The same things were measured in two ways. Each way mixes the same 9 hidden numbers, adds some noise and spreads widely along 5 directions of its own, which tell nothing about the thing.
Some things both ways: the first way, then the second way.
[-24 -41  -1 -23 -30  20  36  -8 -13 -12  10  -9 -24 -19 -43  -5  22 -40
 -23   0]
[ -1  23  -5 -16  -8  22  41 -32  -5  21  17   5  -9 -11  -4  -3  20   6
  -6 -34  18 -11  -4  24 -10]

[  5   3  -9 -41 -39  20   1  23  -9  -3 -35 -18  -3 -54   0  -1 -14 -44
  18  14]
[ -4 -10  10   7  18   5   5 -30  10   7 -10  -3   2  10 -20  -5  -1   1
 -10   5   8  -6   4  12  23]

[ 30  -2  29  -6   0   8  26  22   5  22  27  34  10  23  15   6  21 -16
 -30  23]
[  2  17 -10 -21  21   1  23  -6 -19  10 -12 -10  18   8  -5   4   8  33
   0   2  10   1 -30  37  45]

[-50  -7   4 -14 -28  -5   6   7  -8   4  -5 -19 -16 -14   1  17   1 -44
  -7  39]
[ 12  -3  34  33  12  22   8   5  -1  10  15   0 -18 -10 -22 -34   5 -15
   2  -1  -6 -39  23 -37  37]

[ 41 -25  24 -16  20  -9  12  19 -18 -15  25  13  12   9 -17 -27  25  17
 -22 -47]
[ 35 -13  37  14 -19   2  18  39 -23  27 -23   0 -16 -49 -33 -19  -5  14
   4  -7  20  31  11 -36  33]

[-24  26 -16  -9 -51  -4  -7  -8   5  -3 -21 -23 -24 -66  27  -5 -27 -23
  26  -4]
[-14 -39  10 -12  59 -26 -30 -34  14  -5  -3  13 -16  23  25   3  25 -22
  -7   5 -13 -15  41 -24  15]

[ 44 -34 -40  -3  26  51  10  46 -20  -1  15   9 -13 -25 -13 -32  -3 -20
  -2   8]
[ 10   4  -7 -21  26  -3 -14   2   8  -7 -13  11  32  14  31   9  19 -22
 -16  15 -18   6  19  10   3]

[-37  -5  65 -10  19 -34  18 -24  -7   9   6  -6 -30 -12  26 -12 -19 -38
 -12  28]
[ 10  -9  47  16  15   2  43  16  -5  22  -9 -13 -18 -42 -32 -29   2  -4
   1 -20   4 -15  14 -10  15]

[ 17 -23 -15 -10   5  22  11  30 -11  -2  27  12   1  18 -16  10  24   1
 -22  13]
[ 30 -13  10   0  13   7   6  24 -21  15  -7  24   2 -23   1 -33  -2   4
  -1  -1 -14  11  10 -16  39]

[-27   1  12  23   8 -35 -13 -19 -15  -6  -5  15  -1   9  -7  15   1  22
   3   5]
[ -2  37   4 -14 -59   8  26   0 -28   9  -5   8  -2 -55 -18  -3 -21  12
   3 -37   9  19  11 -15 -29]

[ 22  -1  -1   3 -15   9   1  10  -1   1 -34  17   7 -39   0 -34 -12  -2
  11 -38]
[-20  35  -9   4 -28   8  -6 -27  11  -5  11 -24   9  16 -11  27  19  -5
  -4  11  22 -16  -9   9   2]

[-58  -1  29  -6 -12 -42   5 -21  21  -4  15  17 -16  -3   4  12  10  -8
  -3   6]
[ 25 -60  31  22  55 -21 -22  19  -3   7   8   9 -50  21   0 -18   3  -4
  17  31 -10 -32  25 -47  31]

[  0   9  12   8   8 -17  -7   1   7 -16  34  36  -7  55   5  13  42  59
 -28 -23]
[ 21 -29  10   1  33 -37 -21  36 -14 -15 -16  -6   0   0  -1  -3 -14   3
  12  38 -17   5 -11 -20  33]

[-46 -23   2 -27 -12  -4  22 -31 -16 -18   3 -14 -47  -7 -28  -6  -7 -14
   1  10]
[ 11 -56  11   9  25 -20 -36  29   9  -3 -23  14  -3 -15 -11 -19 -13  -2
   8  43 -11   7  24 -26  13]

[-10   9 -31  -4 -66  10 -22   8  -7 -23 -49 -16  15 -16 -14   6   9   1
  13 -25]
[ 21  -5 -17  -7  21  -7  -8  31  -8   0  -1  26  27   6  14 -29 -13  15
   9  31 -18   9 -10  12  39]

[  8  12 -52 -45 -39  15 -24  16   6 -15   5 -51  -6  21   2  27   3   9
  13   7]
[-15  -5  -7 -19   0   1   3 -25  10   7 -25 -23  17 -19 -19  17  16  -1
 -28   7   6  15 -14  63 -33]

[ 31 -22   4  -3  43  24   3  19 -11   7  31  -3  -4  23   4   7  -4 -20
  -7  45]
[ 14 -25  39  17   9   5  27  25  -1  19  -1   6 -12 -50 -29 -39  -2 -11
  10 -10  -3  -5  20 -25  15]

[  2   5 -23  26  16 -11 -34   8   9  -5 -19  15  20  12  11   3 -12  15
  27   7]
[ -8  17   4  -3 -15  10  19 -22  18  15  20  13  -7 -14  11  -5  23 -23
  -9 -25   8 -14  31   8 -39]

[ 35  -8 -44 -15   0  22  -3   6  -3 -25  37  -5 -13  69  -9  -3  16  46
  -3  -4]
[  9  24 -18  17   3 -49 -36  33  16 -25  11  -8  27  29  30 -10  -1 -18
 -18  51 -12  22 -18  25   9]

[ 10 -14  13   8  10  10  -2   3 -24   9  -8   0  12  -6  -5  16 -13 -35
   2  46]
[ -3  25 -15 -28 -35   9  28  -8 -11   7   0  14  24 -36 -11   5  -5  17
  12 -22  14  21 -10  15  -8]

[ 17  -5  14   3  -4   5   7 -13   9  15  -6   6  16  -9  -6  15 -19 -15
  10  21]
[ 17 -15 -13  20   1  -5  -8  11   0  18  45  38 -23  -4   1 -49   0  12
  18   8   2 -10  11 -19  33]

[-44  10 -30  13 -46   0 -26  20  -6 -17 -46 -18   8  15  11  22  12 -30
   5  26]
[-12  20  -5 -11  16   5   0 -13  20 -27  -4 -30  46  29  -3  31  10 -14
   9  41  -8 -21 -26  35   7]

[-22   3   4  -4 -39 -29 -14 -37  25 -10 -12 -12  15 -18 -18  22   1  12
  13 -38]
[  9  -2 -35 -12 -19  -8  -3  -8 -12  13  40  17 -31   4   7   0  11  20
   3   6  12   1 -18  25 -17]

[-36   9  -7   2 -23 -19 -31   9   3 -12 -32  -7  10 -14   0  20   1 -17
  17   9]
[ 16  19  13  18 -10  11   5  11 -14  -6  15 -14 -11   3 -18  -2 -15  -3
   7  20  -6 -25 -17  -6   1]

[-58  -8  -2   5 -41  -8  -5   6  -8  -3 -25  -6  15  15 -23  44  35 -21
 -23  12]
[-10  19  21  28 -36  50  15 -38   4   7  26 -27 -14 -17 -56   9   9  -6
  20  -3  21 -57   1 -33  18]

[-23   5   6  14  11 -31 -14  11  -3   1  29  25  -1  30  12  27  29  20
 -18  15]
[ 25 -28  18 -20  17  -6 -13  34 -33   0 -44   4   2 -27 -12  10 -11  14
  15  14 -13  11  15 -41  18]

Other things, the second way, with their names:
k787: [ 10  15 -47 -31  12 -21 -28   4  -5 -15  15  24  17  39  49  13   8  10
  -5  31 -17  12 -14  36 -10]
k835: [-11  -2   4 -10   1 -18  18  32   7   4 -19   6  20 -30   4 -10   1   9
  25   1   9   4  22  -7  12]
k662: [ 21  37  16  11  -5  -3  18  33 -13   7  -6  -9  14   8   5 -13   4   4
 -12   4   4   1  -3   6  35]
k543: [  0   4  -4 -29   0 -14  19  11 -27   2 -27 -30  -8  -9 -14  38  -5  35
   6   9  12   4 -32  33 -24]
k384: [ 33   7  11  13 -17   7 -19  33 -30  -8  12   1 -16 -22 -10 -15 -17 -18
  -7  22 -35 -14  -4 -20 -18]
k47: [-31  13 -10  26  16 -57 -19 -39  19 -19  48  11  -9  31  15 -37  -7 -18
  -7  -1  -1 -12   6  -6  40]
k724: [ 10  -9 -16 -12  -1 -10 -28  22 -29 -15 -25  -7  12   4 -17  13 -32  32
   9  47 -14  -1 -29   5  12]
k779: [ 30  16  29  10 -37  -2  19  43 -37   5 -29 -32 -16 -31 -39  17 -23  26
   5   7  19  14 -19 -19  -4]
k106: [ 13 -26  10 -20  19 -19  -7 -23  10   0   8   1 -11 -11  12  21  31 -35
  -6  -3  -6  12  17  -9 -20]
k336: [  3   3 -19 -25  -5  -7   2   0 -31   5  -4  17  -9 -16   5  -4 -14  22
  -3 -11 -11   2  -7  10 -14]
k781: [  0  66 -22  -1 -51   3  34  29 -25   4  22   9  19 -32   0 -33 -20  16
  -6 -17 -10   0 -25  34  -9]
k796: [ -6   6  -2 -17 -27  -9  18  18 -27   4 -16 -10 -15 -31 -21  16 -25  38
  23  -4  13  -7 -12   2 -30]
k183: [ -8 -30   2   5   8   4 -25 -16  26   8  -4  23   1  -7   0 -12   8 -16
  -1  10   2  -1  44 -19 -10]
k798: [ 16  -3  35  28 -40  28  28  18  -6  28  12   5 -24 -69 -45 -32   7  -7
  20 -23  18  -8  25 -45  15]
k685: [  1  39  27  29 -44  11   8 -29 -10  10   8 -36 -47  14 -33  30   4   2
 -19 -12  40 -19   1 -29 -21]
k121: [  7 -21  22  25  15 -25 -10  11  12 -15   5 -22  -3   6 -28   0 -11  -5
  23  39   3 -12 -13 -23  36]
k576: [-18  40  23  40 -37  13   6   6 -11  -5  -4 -34   2 -19 -50 -11 -24   4
  -2  10  11 -35  -4 -20  24]
k752: [ 36 -32  18   6  37  -6 -24  21 -30   8 -17  32 -15  17   4 -22 -19  20
  10  21  -6   4  26 -65  79]
k139: [  9 -17   6  15  29  -6 -15   9 -12   1  26   0 -14   7  -5 -13  12   3
  22  24 -10 -38   1 -35  59]
k970: [ 15 -43  33   7  14  -2 -12   9   6   7 -26 -17 -15 -19 -25  16  13  -7
   6  20  13   5  17 -26   4]
k461: [-11  25  -9   4 -58   4 -16   3  -2 -17   1 -20  24 -33 -27  18  -7  -8
  12  24   2   3  -9  -8 -18]
k423: [ -4 -25  -9  10   7  -4 -24 -20  19  -6  24 -11 -12  17 -18  17  18   2
  23  37  16 -18 -11  -8  23]
k446: [ -1  36  -4   2 -37  11  10  -3 -18   1  14 -19  -3 -16 -18  11   3   5
  -4   1   7 -12 -24  14  -7]
k307: [ 20 -17  -9 -18  24 -31  -2  46 -13   7 -16  22   9 -18  21 -20  -3  11
   2  14 -17  25   9   8  15]
k357: [  3  15 -34 -22  11 -16   7  50 -27   5  -3   0   8  -3  20  -7  -1  38
   3  27 -16 -12 -34  62 -10]
k960: [-11  25  -4   6 -15  23  57 -33  20  33  49  11 -14 -20 -10 -25  30  -4
   3 -38  25 -25   5  37 -16]
k242: [  9  70 -15  -9 -48  18   1  -1 -50  -3  -7   7  15  -2   4  -3 -26  17
 -23 -12  -6   5  -8  -9   6]
k219: [ 11  25  10  14 -38  11  -6  23 -23  -2 -12 -23   6 -34 -34  -3 -14   3
 -13  14  -7   5 -13  -6   5]
k312: [ 25  20 -27 -22 -18   9  12  30 -31  17  -1  19   2 -18   6  -7  -4  32
   2   4  -3  11 -17  25  -5]
k375: [ -5   1  18 -18  10   2  42 -38  -6  23  14  -9 -22 -30 -10   4  38 -12
  -6 -49  14  -2   4  17  -5]
k771: [ 18 -21  23  -4 -12  20  31  16 -27  24   1   6 -32 -52 -39 -10  -5  20
  32 -16  14 -12   6 -38  13]
k367: [  2  11   2  10   8 -16 -23  -8  -1 -17  13 -16  -6  32   5  16   2  -7
  -7  27  -5 -22  -6  -9  12]
k112: [ 14  13  23   5  20   2  51  11   2  19   1   5  18 -19  -7 -42   4  -5
  -8 -23  -4   6   1  28  29]
k477: [-29 -19   3 -26  12   5  28 -38   6  19   5   5 -12 -41  -7  -4  25  -2
  10 -37   3 -23  23   8 -19]
k893: [ -1   6  -8 -10 -11 -11   0 -11   6  -4   7   8   5  -8   6   6   8  -7
   5  -5   4  10  10  -7  -3]
k677: [ 22  -1  25  46 -29 -12  -2 -14  12  10  56   0 -48  -1 -22 -17  12 -27
   4  -1  25  -1   8 -45  17]
k888: [ 13 -13   9  -1   5  -5 -16  16 -12   2  -8  23  -1 -20   5 -19 -11  -7
   4   6 -13  -2  29 -38  12]
k566: [ -7 -18  21   2  -2   3  23 -30  -5  30  -6 -12 -33 -25 -36   9  24  18
   0 -25  40   3   9 -14  24]
k791: [  3  -7  44  17   3  -8  21  21 -13   8  -9 -15 -23 -33 -24  -8  -8  -6
  16 -11   2 -26  18 -43   7]
k491: [ 16 -22 -10 -46   4 -15 -26   3  -2  -8 -39  14  26 -17  24  38  11  -7
  -4  13  -5  47  19  -6 -21]
k629: [ 18 -35  -3  -7  30 -18 -10   4  18  14   2  18  -6  13  15   5  31   3
  11  18  23  22  18  -6  23]
k822: [-12   5  13  18 -10  -9   6 -47  29  -6  41 -26 -25  11 -21  23  23 -29
   5   1  23 -20  -6  -1 -19]
k942: [ 15 -35 -18   6  20  -8 -17  24   4  13  31  27 -19   0   8 -32   9  12
  18  30  -9 -15   2   4  20]
k161: [-13 -36  17  -2  41 -16 -28   5  -2 -21 -15  -9  11 -10 -10   3  -8  -8
  23  35 -31 -35  13 -40  36]
k431: [ -1  10 -15 -16 -11   0  26  -6  -7  23   8  10  -1 -27   3 -12  19  13
  -6 -22  10  11  -1  28  -4]
k281: [ 28  16  12  13 -21 -29   6  40 -20  -6  -4  -3  -2 -16  -8 -15 -32   3
 -13  11  -9  29 -18   9 -14]
k633: [  0  15   9   2 -13   5  28  15 -20  17   1  -5 -11 -35 -20 -20  -8  13
  -2 -14  -3  -9  -6  15  -7]
k186: [  8 -12   2 -12  13   0   5  23 -22   4   6  21   5 -48   3 -38   3 -11
   7  -7 -38 -12  17 -18  18]
k751: [ 15  -4 -29   6  -8   3 -54  28 -22 -24  -9  -6  24  17 -13   5 -30  27
  12  75 -24 -13 -33   0  34]
k506: [ -7  17  17  10 -63  31  13   8 -14   8  -5 -36   8 -73 -61  10   8  -8
   9  -1  11  -9 -10 -15  -4]
k19: [ 19 -34 -13 -17  38 -13  -9  27  14   6 -12   4  28 -11   7 -15  16  -2
  -8  37 -20  25 -15  58   7]
k36: [ 11  22 -27   5 -20   2 -34  14  -6 -16  21  -8  17  17   8   7   4 -10
 -10  43 -19  -7 -27  21  -1]
k235: [ -5  33 -29 -13 -33 -13  -1  15 -20  -7  15 -16   7 -19  -2   5  -2  13
  -4  12  -7  -2 -35  36 -14]
k767: [-22  35  18  17  19 -43  20  17  -6 -19  16  -4  21 -11   9 -41 -16 -17
   9 -10 -24 -26   6 -22  53]
k594: [  6   3  14  26 -29  11  15  12  -4  15  16  12 -10 -46 -31 -41 -16  -7
   7 -12  -2  -9  16 -29   7]
k908: [ -4   9  -5  19 -19  -6 -28  -4   9 -20  13  -1  35 -14 -13 -14  -8 -20
   7  29  -8   6   0 -21  51]
k366: [-14  22   7   1 -27   0   8 -25   2   3  21 -21 -20 -19  -7  15  33 -18
  -5 -20  13 -19  11 -11 -17]
k471: [ 26   7  -7 -25 -13 -16 -15   8 -43  -7 -20  -7 -21  -1   1  34 -23  17
 -12  12 -10  17 -18   5 -40]

Some of these things the first way, each followed by its name:
[ 42  18 -37  35  10   6 -54  27   0  -5 -30  -3  43  21   8  11   0  54
  19 -30] -> k461
[  5 -19 -23   0 -22  13  -2  -7  -3  -4  23 -39 -11 -18  -1  -8  -7 -26
  -4  -5] -> k366
[ -7  19  49  34  17 -48 -29   1  18   4 -30  28  43 -19  20   7   3  11
   5 -28] -> k771
[-32  -7  -6 -29 -42 -43 -17  -5 -13 -34   9 -45   6   1  -8   4  19 -28
   1 -13] -> k779
[  6  -9 -37  -9 -54  21  -6 -17  20 -12 -19 -30  10 -21 -17   3  -4 -12
  17 -24] -> k942
[-27  32  19  25 -54   4  -2 -32 -20 -19 -37  -1 -34 -17  28 -19  -4  10
  -6 -23] -> k767
[-28  -1  -1   5  27 -16 -26   6  -1 -12 -16 -17 -13 -40  -2 -12 -13   5
  21 -19] -> k384
[ 16 -29  43 -19  31 -12  15 -14 -18   0  28 -13   2  -4 -19  -5  -4 -31
  -8  19] -> k677
[ 27 -27 -15   7   7  34  18  -8  -8 -19   0  35  -6  11 -43 -31  18  46
  -9 -50] -> k781
[-13 -18   7   8 -14  -8  14 -29   6 -24   4  26  -8 -11 -28 -19  10   9
   3 -35] -> k796
[ 18   1  -5   7  -6  12  -2 -17  13  -2   5  -2  -9  -6  -5 -12  -7  24
  -1 -31] -> k235
[-32  -7  23 -18 -28 -22  23   8 -14   3   4  26  -9 -31 -13   8  21 -26
 -21   4] -> k752
[ 20  -4 -32  -7 -35  20 -11  15   2  -5   7 -28  10  -4 -13  14  14  -5
  -1 -12] -> k446
[-30 -34  -9 -17 -31   5  22 -23 -12 -14   3 -24 -13 -31 -34 -11  -2 -44
   0   0] -> k312
[ 29 -11 -28 -12 -14  24   3  26   4 -22   0  18  -1 -28 -17 -29  23  24
  -1 -57] -> k367
[-20  10  -6 -15 -56  -5 -21  -2  -7 -28 -38 -41   9 -18   6  13  -4 -33
  15   0] -> k121
[-29 -29  -4 -10 -12   2  26 -28 -16 -13  40 -15 -41  30 -10   1   2 -18
 -16  30] -> k307
[-62  23   6  12 -28 -51 -16   7 -17   3 -16  30  -1   3   7  35  15  27
  -3  15] -> k242
[ 20 -42  -1 -27  34   9  19  18 -13  -2  57  -2 -11  15 -16 -10  11 -29
 -17  25] -> k970
[-19  24  -7  -3 -54 -21 -32   0   7  -9   5 -51  11  14  24  46  19 -16
  -5   7] -> k375
[ -1   1  54 -16 -11  14  48 -54 -11  13   2  26 -59 -29   0 -13 -34   7
  -7  15] -> k47
[ 29  17  18 -24 -47 -18  -8   8  10   2 -15 -22  29 -42  15  -3  -1 -16
   5 -37] -> k566
[ 24 -45  -4 -31  22   3  32  25  -7   1  71  33  -3  16 -28  -2  24 -23
 -21  29] -> k685
[ 22   1 -34  -1 -23  24 -25  13  -6 -18 -37 -16  23 -16 -24   6   4  17
  17 -29] -> k594
[ 18   2  37  23  20  -9  -4  -7  15  12 -32  33  26   1   8  -3 -14   5
  13  -3] -> k960
[-66 -19   4 -17 -16  -3  33 -15  -6  13  21   5 -39  27 -20  35   6 -19
 -25  55] -> k751
[ -3  -9  37 -10  36  -5  20   1  -4  25   0  20 -19 -43  15 -11 -39 -39
  12  45] -> k724
[-66   2  20  15   9 -38  -4 -26 -13   4   2  19 -28  12   9  23 -13  -1
  -2  42] -> k888
[-28  -1  -1  -4 -41 -17  -6 -18  11   0  -1 -23   9  29  -1  39   5 -26
  -4  35] -> k423
